There are 5 hidden switches. A switch that is on adds its own fixed numbers to the row, and there is some noise. The rows also spread widely along 6 directions, which tell nothing about the answers.
In the rows, 128 means zero.
Some rows, each with its switches (1 for on, 0 for off) after it:
[107 158 140 137 130 113 138 137  98 145 161 135 128 137 141 135 138 111
 150 124]  1 1 0 1 0
[137 132 144 143 113 127 145 128 112 124 113 113 113 149 123 159 110 118
 130 117]  0 0 1 0 0
[119 154  83 106 132 111 104 128 138 155 171 108 135 115 134 151 151 141
 135 118]  0 1 0 1 0
[ 99 185 124 128 136 126 117 138 154 124 118 116 156 112 135 104 118 131
 130 134]  0 0 0 0 1
[ 71 171 103 121 129 122 124 137 145 124 118 111 162 126 160  95 121 121
 153 153]  1 0 1 0 1
[104 141  67 105 126 100 108 123 173 137 147  93 153 124 143 147 148 133
 146 121]  0 1 1 0 1
[103 107 128 117 113 143 133 139  91 144 152 127 110 157 142 143 123 114
 162 117]  0 0 1 0 1
[125 155 133 143 127 115 125 137 132 145 119 119 135 125 129 132 134 115
 138 131]  0 1 0 0 0
[131  89 129 146 104 106 146 145 120 147 119 134 113 152 148 136 146  93
 151 138]  0 0 1 0 0
[115 106  99 102 103 135 114 118 105 170 161 108 103 130 145 157 157 121
 173 133]  1 0 1 0 0
[123 146 101 140 119 101 123 129 158 132 122 116 141 130 143 141 138 126
 138 127]  1 0 0 1 0
[125 139 151 155 119 106 134 136 147 138 120 120 127 139 128 141 142 101
 149 112]  0 1 0 0 1
[ 87 128  91 117 129 108 138 150 131 113 156 136 147 157 157 129 118 126
 138 119]  0 0 1 1 1
[115 155 141 137 125 129 121 131 129 139 130 112 127 134 121 147 122 121
 149 106]  0 1 0 0 1
[116 202 109 165 134  96 123 145 194 112  60  99 184 105 142  90 114 126
 108 160]  0 0 0 1 0
[ 83 129  90 123 121 122 123 139 126 120 132 117 150 166 154 146 103 120
 161 115]  1 1 1 0 1
[ 88 147  80 112 136 125 110 134 139 112 146 128 158 157 141 148 100 141
 147 100]  1 1 0 0 1
[ 91 168  99 114 143 113 135 136 109 102 151 132 158 155 142 139  94 130
 129 118]  1 1 1 0 0

New rows, each followed by its switches (1 for on, 0 for off):
[105 115  89 106 128 134 114 149 109 150 158 151 133 136 149 114 134 131
 144 139]  0 0 0 0 0
[ 95  99 116 155 104 118 137 160 138 141  87 127 143 154 167 100 126  90
 167 153]  0 0 1 0 1
[ 93 124 102 122 118 118 129 145 117 149 136 133 138 136 164 103 147 107
 163 161]  1 0 1 0 0
[101 131 121 117 124 158 139 139  64 107 136 137 123 180 134 159  68 130
 142 107]  1 0 1 0 0
[ 71 153  82 119 132 111 127 141 131 110 148 118 163 161 159 140 105 126
 150 116]  1 1 1 1 1
[ 87 160  89 113 137 119 115 132 131 116 161 120 152 151 138 156 104 143
 143  93]  1 1 0 1 1
[ 96 156 167 155 128 124 144 142 109 124 126 139 133 151 139 127 111  98
 160 116]  1 1 0 0 1
[106 168  99 134 111 131  96 117 173 153 101  74 147 108 141 132 140 132
 161 134]  1 0 0 1 1
[ 99 122  61 116 120 105 122 139 141 132 140 120 149 146 165 132 132 126
 149 141]  1 0 1 1 0
[133 135  78 111 114 112 118 107 148 127 143  85 124 137 129 189 129 142
 136 103]  1 0 1 1 0
[128 159 126 115 124 157 107 124 111 152 134 105 115 115 116 144 122 143
 139 124]  0 0 0 0 0
[ 97 168 122 153 127 108 140 138 122 118 112 108 155 148 150 132 108 109
 142 134]  1 1 1 1 0
[107 124 112 105 114 175 116 137  68 150 140 114 111 149 132 145 101 135
 153 128]  0 0 1 0 0
[134 165 149 153 138 120 148 143 129  85  98 138 142 157 113 142  73 130
 100 106]  0 0 0 0 0
[ 81 173 120 136 142 101 132 142 147 112 138 139 164 139 149 109 121 115
 143 126]  1 1 0 0 1
[112 158 124 122 118 151 110 125 115 149 142  91 119 133 122 169 116 134
 151  98]  0 1 0 1 1
[105 124  84 126 125 102 126 146 135 134 153 148 144 143 157 122 143 124
 143 137]  1 0 0 1 0
[120 170 103 122 137 103 124 125 170 101 143 114 148 133 122 156 117 147
 113  93]  0 0 0 1 1
[103 145 129 130 144 126 140 160  85 111 153 166 141 165 133 127  94 124
 125 113]  0 1 0 0 0
[102 118  82 118 119 140 120 139 122 112 118 107 143 178 137 172  74 133
 144  93]  0 1 1 0 1
[105 152 133 131 113 142 125 131 127 140 108  96 130 131 134 133 114 121
 152 131]  0 0 1 0 1
[130 158 118 123 124 133 127 121 129 112 116  98 132 139 115 164  95 139
 117 109]  0 0 1 0 0
[ 98 124  42  99 129 130 107 132 135 104 132 118 158 162 147 155  87 155
 133 119]  1 0 1 0 0
